There are 9 hidden switches. A switch that is on adds its own fixed numbers to the row, and there is some noise. The rows also spread widely along 12 directions, which tell nothing about the answers.
(in the rows, 128 means zero)
Some rows, each with its switches (1 for on, 0 for off) after it:
[135 119 138 151 137 169 169 127 121 151 141 136 149 130 127 109 101 107
 149 114 181 108] => 0 1 0 0 1 1 0 1 0
[120 146 159 138 156 197  86  74  77 118 115 171 122 138 188 138 105 104
 133 115  97  90] => 1 0 0 0 0 0 0 1 0
[160  95 129 118 131 149  81 101 107 160 171 120 140 132 116  87 149 104
 169  89 118  85] => 0 0 0 0 1 0 1 1 0
[107 104 123 127 109 164 113 122 156 107  98  85 168 136 136 149 129 121
 124 147 113 156] => 0 0 1 1 1 0 1 0 1
[112 170 118  99 121 144 100  87 115 167  97 160 117 101 174 123 156 133
 133 112 133 107] => 0 0 0 0 1 0 0 1 0
[156  71 146 126 166 191  59  74  90  76 164  92 137 207  93 150  89  85
 135  92 103  91] => 0 0 0 0 1 0 1 1 0
[ 91 131 117  99 105 112  51  71 118 173 140 125 146 121 139 166 146 172
 140 140  94 127] => 0 1 0 0 1 0 1 1 0
[150 122 114 114 103 150  67 132 152  90 114  67 163 147 127 199 167  50
 141 116  72 129] => 1 1 0 1 1 0 0 0 0
[131  97 132 112 123 191  68  70 104 136 101 117 139 161 119 138 136  95
 143 111  79 111] => 0 1 0 0 1 0 0 1 1
[118 102 127 125 123 154 118 119 115 131 101 146 148 144 149 124 112 123
 151 119 127 106] => 0 0 0 0 0 0 0 1 0
[157 121  89  93 135 158  98 122 142 150 138  80 130 154 152 111 133  97
 114 128 144 119] => 0 0 1 0 1 0 1 1 0
[113  90 122  86 121 127  99  85 163 103 117  96 164 130  75 170 125 133
 129 126 108 158] => 1 0 0 1 1 1 0 0 0
[122 104 123 117 126 176  83  78 111 170 109 155 138 139 172 119 126 137
 135 153  70 114] => 0 1 0 1 0 0 0 1 0
[ 91 179 127 114 133 161 102  49 136 153 139 123 129  90 142 150 141 121
 132 124 111 105] => 0 1 1 0 1 1 0 1 0
[105 156 123 130  87 108  25 112  61 126 110 111 152 142 153 218 165 154
 152  94 118 133] => 0 0 1 1 1 0 0 1 0
[ 84 187 106  84 138 146 103  76 157 123  92 137 118 120 180 123 138 104
 139  96 151  76] => 0 0 0 0 1 0 0 1 1
[ 96  89 151 200 116 228 122 100  78 183  81 137 164 171 192 152  93 105
 184 144  59 106] => 0 1 0 1 1 0 1 1 1
[102  90 115  91 112 111 102  53 129 171 123 126 140 139  89 159 113 129
 198  78 112  98] => 1 1 0 0 0 0 1 0 0
[147 127 113 144 115 191 126  93 123 183 145  58 142 124 123 127 144  76
 139 123 101 136] => 1 0 1 0 1 0 1 0 1
[134 104 126 106 141 157 119  80 155 179 170 130 144  99 137  82 131 159
 104 172 105 154] => 1 0 0 1 1 0 1 0 0
[133 138 126 139 123 161  83  94  96 150 138 107 138 139 143 143 141 112
 139 114 112 114] => 0 0 0 1 1 0 1 1 0
[165  87 162 126 143 177  77  74  55 192 144 165 124 117 126 118 134 116
 153 114  85 112] => 1 0 0 0 1 0 1 1 0
[108  98 124 113 123 145  82  82 112 149 115 129 145 149 132 142 121 140
 157 112 108 112] => 0 0 0 1 1 0 1 1 0
[147 179 110 165 121 164  55 113 109 141 205  56 161 139 176 136 154 112
  94 156 104 144] => 1 1 0 1 0 1 1 1 0
[121  82 132 121 133 143 123 101 121 161 148 131 153 132 128 140 107 135
 173 107 127 114] => 1 0 1 0 1 0 0 0 0
[125 111 110  99 110 117  96 100 121 211 143 129 153  84 125 115 157 142
 160 142 104 132] => 1 0 0 0 0 1 0 1 1
[117 115 117 107 128 135  73 109 142 141 145 104 157 136 159 144 135 140
 126 144 113 137] => 1 0 0 1 1 0 1 0 1
[ 91 164 105 141  81 157 116 130 104 134  40 109 146 164 192 154 127 136
 127 114 161 148] => 0 0 0 0 1 0 1 1 0

New rows. What belongs after each?
[118 124 103  93  93 100 115 130 142 169 112 121 147 130 140 145 141 163
 125 132 173 153] => 0 1 0 0 1 0 1 0 0
[107 133 120  93 134 124 107  89 140 130 140 125 132 104 122 142 119 124
 143 118 141 102] => 0 0 1 0 0 0 1 1 0
[141 111 123 155 129 184 116 128 107 149 131 102 145 156 161 140 109  82
 143 139  94 105] => 0 0 0 0 0 0 1 1 0
[ 92 143 136 115 119 114  73  80  89 158 129 146 131 123 143 201 120 155
 144 129 116 109] => 0 1 0 0 0 0 1 1 0
[103 133 135 114 139 195 104  52 143 127 102 144 133 115 167  97 129  97
 149 113  68  91] => 1 0 0 0 0 0 0 0 1
[114 186 112 118 137 168  66  76  94 172 119 118 108 134 202 149 137 105
 118 132 101  92] => 0 0 0 0 0 0 1 1 1
[115  79 119 118 132 147  90  99 151 104 145 104 160 158 128 139 105 130
 142 138  83 116] => 0 0 0 1 0 0 1 0 0
[111 115 157  89 135 129 120  99 102 133  90 202 121  81 123 149 118 143
 145 117 146 109] => 0 0 1 0 0 0 0 1 0
[100 161 125 120 131 145  82  82 108 166 152 157 140 116 187  91 142 178
 133 119 170 112] => 0 1 1 1 1 0 0 1 1
[ 73 171 124 138 136 169  90  68 131 141 134 158 136 131 225 117 118 133
 151 128  94  68] => 0 1 0 0 0 0 0 1 0
[123 126 147 173 131 151 102 148  97 157 159 101 158 115 151 206 114  86
 147 171  83 113] => 0 0 0 0 0 1 1 1 1
[107 107  98 119  94 132 140 108 164 191 110 102 155 108 117 149 136 101
 178 148  85 114] => 0 1 0 1 0 0 1 1 0
[147  71 155 122 145 137  92 155  80 141 131 162 151 155 141 198  93 133
 130 151 142 126] => 0 1 0 0 1 1 0 1 0
[130  94 127 113 103 125  89 113 101 183 131 115 149 112 116 152 151 136
 162 117 113 133] => 0 0 1 0 1 0 1 0 1
[141 126 118  70 112 117 102 113 146 169 112 135 122  85 120 171 162  99
 137 126 120 122] => 0 1 1 0 1 0 1 0 0
[101 147 118 121 123 148  80 128 143 103 115 128 157 148 199 153 134 107
 144 122 120  89] => 0 1 0 0 1 0 0 1 0
[175  72 107 112 140 159  47  94  88 150 197  85 143 189 118 112 125 122
 129 118 108 111] => 0 1 1 0 0 0 0 1 0
[ 48 138 143 171 132 183  90  83 133  84 119 104 177 171 202 184  86 130
 154 130  77 105] => 1 0 0 0 1 0 0 0 1
[147  82 124 142 150 218 132  82 135 126 139  78 145 175 102 134  87  63
 131 142  77 108] => 0 1 0 0 0 1 0 1 0
[132  92 125  88 140 184  65  50 146 128 124 107 144 128 107 106 149  94
 142 123  53 115] => 1 0 0 1 1 0 0 1 1
[ 77 186 119 129 111 131 121  93 132 166 125 148 143  84 180  77 142 165
 141 119 169 114] => 0 0 0 0 0 1 1 1 1
[132 147 117  86 121 132  55 122  87 177  91 144 123 134 194 183 151  92
 157  97 144  97] => 1 1 1 0 1 0 1 1 1
[135 122 150 160 108 165 129  99  78 167 125 129 142 115 106 120 136 124
 158 100 136 125] => 0 0 0 0 1 0 1 1 0
[102 152 123 103 121 127  93 104 144 157 129 146 146 109 182 132 150 129
 155 112 134 103] => 1 1 0 0 1 0 0 0 1
[ 93 138 131 162 145 194 104  73 121 133 144 119 143 147 185 134 102 101
 160 128  61  70] => 0 0 0 0 0 0 0 1 0
[118 113 118  87 109 129  21  20  74 171 112 109 124 142  84 192 154 126
 176  71  62 113] => 1 0 0 1 1 0 1 1 0
[ 85 130 125 162 116 132 109 137 137 145 149 148 172 134 224 104 127 133
 207  90 128  60] => 0 0 0 0 1 0 1 0 0
[ 86 148 133 121 114 127 106  82 110 132 102 137 136 119 140 187 112 149
 130 123 124 131] => 0 0 0 0 0 1 1 0 0
[132  85 138 156  98 156 141 119  66 187 110 121 156 130 100 137 107 152
 151 129 142 161] => 0 0 1 0 0 1 1 1 0
[ 89 109 135 123 150 124 106  85 114 159 165 118 144 139 119 201  77 182
 112 178 128 146] => 0 0 0 1 1 0 1 1 0
[113 111 111 113 134 147 121 120 159 158 140 116 154 139 157 128 109 117
 140 148 135 109] => 0 1 0 0 1 1 1 1 0
[ 95 135 114 100 146 147 122  56 149 199 155 134 135  97 143 123 110 149
 142 142 136 120] => 1 1 1 1 1 1 1 1 0
[147 122  99 105 101 116  77 130  89 186 110  94 138 135 134 228 144  78
 163 115 109 122] => 1 1 1 0 0 1 0 1 0
[140 100 143 162 112 151 142 155 130 140 153 116 174 102 130 139 129 113
 137 163  95 142] => 0 0 0 0 0 1 0 0 0
[113 143 116 135 113 149 100 106  95 132  85 111 132 169 150 198 112  87
 156  98 131  99] => 0 1 0 1 0 0 1 1 0
[108 163 127 120 121 159  56  93 105 140 107 156 139 135 237 109 148 142
 134 103 117 111] => 1 0 0 0 1 1 1 0 0
[120 122 136 111 101 134  69 112 113 126 104 130 162 111 130 137 167 120
 157 105 113 129] => 1 0 0 0 1 0 0 1 1
[118 104 143 100 132 143  82  80 106 132 118 138 145 115 102 149 126 124
 144 117 111 126] => 1 0 0 0 0 1 0 1 1
[108 127 123 100 129 196  96  65  95 119  39 124 119 180 146 179  96 127
  91 131 113 151] => 0 0 0 0 1 1 0 1 0
[134 158 110 107 103 162  64  56 102 110 100 102 124 147 126 116 165 112
 129  64 113 118] => 0 0 0 0 0 1 0 0 0
[119 103 104 163 120 136  95 145 144 162 181  92 180 135 175 122 128 102
 189 141  81  83] => 0 0 0 1 0 1 1 1 0
[ 76 102 144 197  60 120 125 134  83 178 117 130 200 107 128 130 135 189
 200 130 126 150] => 0 0 0 1 0 0 1 1 1
[156 100 133 108 114 135  72  98 123 163 170 121 158  84 101 106 182 115
 158 123  76 124] => 1 0 0 0 1 0 0 1 0
[ 86 140 135 146 124 128 121 103 119 118 126 122 156 126 125 167 108 122
 173 106 146  96] => 0 0 0 1 0 0 0 1 1
[125 103 163 162 151 185  91  97  92 114 152 123 155 145 120 142 104 108
 146 123 114 111] => 0 0 0 1 1 1 1 1 1
[ 81 116 129 132 106 107  92 143 105 141  98 146 170 136 179 176 114 133
 191 107 143 100] => 1 0 0 0 0 0 1 1 1
[121  84 193 173 142 197 134  82  59 139 140 190 159 105 124  90  89 160
 159 117 125 129] => 1 0 1 0 0 1 0 1 0
[111 114 139 122 135 156  99  94 137 137 140 139 160 116 141 145 126 113
 158 127 102 105] => 1 1 0 0 1 1 0 1 0
[141 101 139 128 143 183  62  87  93 149 162 134 151 141 167  76 140 111
 169  93 103  88] => 1 0 1 0 1 0 0 1 1
[130 107  98  53 164 126  96  88 186 159 156 123 122 129 157 131 119  89
 150 121 109  73] => 1 0 0 0 1 0 1 0 0
[116 113  86  85 107 125  74  76 111 181  93  83 136 171 128 166 129 138
 144  98 138 145] => 1 0 0 1 1 1 1 0 1
[ 91 109 109 107 112 116 121  80 145 129 123 101 160 139  97 133 101 160
 146 115 154 142] => 1 0 0 1 0 0 1 1 0
[117 126 139 129 108 148  44  96  71 125 138 145 154 156 171  96 142 194
 122 105 161 141] => 0 1 1 0 1 0 1 1 0
[144  79 161 121 121 163 131 155 151 119  89 145 165  78 111 182 144  45
 168 154  53 119] => 1 0 0 0 1 0 0 1 0
[123 150  90 149 110 151  98 115 153 128 179  58 170 151 152 100 142 116
 126 133 125 122] => 0 1 0 0 0 1 0 1 0
[149  64 152  96 122 148 124 105  98 116 107 154 144 134  64 102 102 197
  73 159 169 200] => 0 0 0 0 0 0 0 1 0
[102 174  96 133  98 136 142 126 143 198 115  78 149  88 150 164 154 106
 143 144 139 137] => 0 0 1 0 1 1 0 1 1
[106 144 108  58 139 104  82  94 119 132 104 159 115 137 163 149 112 177
  93 133 174 125] => 0 0 0 0 0 0 0 1 0
[101 137 131 115 133 146  84  95 123 137 141 144 143 125 172 133 125 140
 146 119 134  98] => 0 1 1 0 1 0 1 1 0
[124 141 125 131 107 135 101 121 110 153 123 125 146 129 163 152 146 130
 146 113 123 119] => 0 0 0 0 1 0 0 0 0
[119  51 159 105 151 143  43 124 144  46 151 149 179 164 160 136 107 134
 148 122  91 106] => 1 0 0 0 1 0 1 0 0
[146 116 142 104 122 124  98 158 132 141 124 144 143  83 133 162 158  97
 133 154 112 123] => 0 0 0 0 1 0 1 1 0
[101  51  78  84 139 194 150  65 171 211  79  80 137 178 125 166  61 100
 142 179  70 129] => 0 1 1 0 1 1 1 1 0
[120 113 132 103 151 162  77  58 147 107 176 119 148 140 109  94 117 157
 101 140 132 133] => 0 1 0 1 1 1 1 1 0
[117 121 123 119 118 151 132 107 144 152 111 132 143 120 143 135 127 103
 152 128 115 104] => 0 1 0 0 0 0 0 0 1
[108  99 102 127  88 143  99  94 127 180 116 117 167 144 140  68 145 153
 178 110 127 118] => 0 1 0 1 0 0 1 1 1
[124  94 115  95 115 119  98 124 139 138 110 132 150 121 125 141 130 144
 127 154 122 142] => 0 0 0 1 0 0 1 1 0
[100 120 145 114 130 120  86 117 148  78 139 153 164  92 131 127 137 120
 170 103 128  91] => 0 0 1 1 0 1 1 1 0
[135 126 134 128 132 179  71  77  82 169 144 130 138 156 171 118 122 151
 112 136 122 137] => 1 1 0 0 1 0 1 1 0
[158 103 137 156 141 195 115  89  99 222 170 147 132 125 173  88 129  91
 172 120  82  77] => 0 1 0 0 1 1 1 0 0
[121 130  96  89 103 114 135 111 152 191 111 125 129 105 138 147 140 110
 158 117 141 107] => 0 1 1 0 0 0 1 0 0
[136  67 116  81 120  97 151 112 160 136 139  89 150 108   5 165 106 143
 112 160 156 177] => 0 0 0 1 0 0 1 1 0
[144 119 164 124 134 162  80  95  70 135 131 129 134 119  90 179 130 109
 122 119 139 138] => 0 1 1 0 1 1 1 1 1
[105 125 118 147  87 121  99 146 141 133 136  98 179 111 144 145 149 130
 157 146  99 129] => 0 0 0 0 0 0 1 1 0
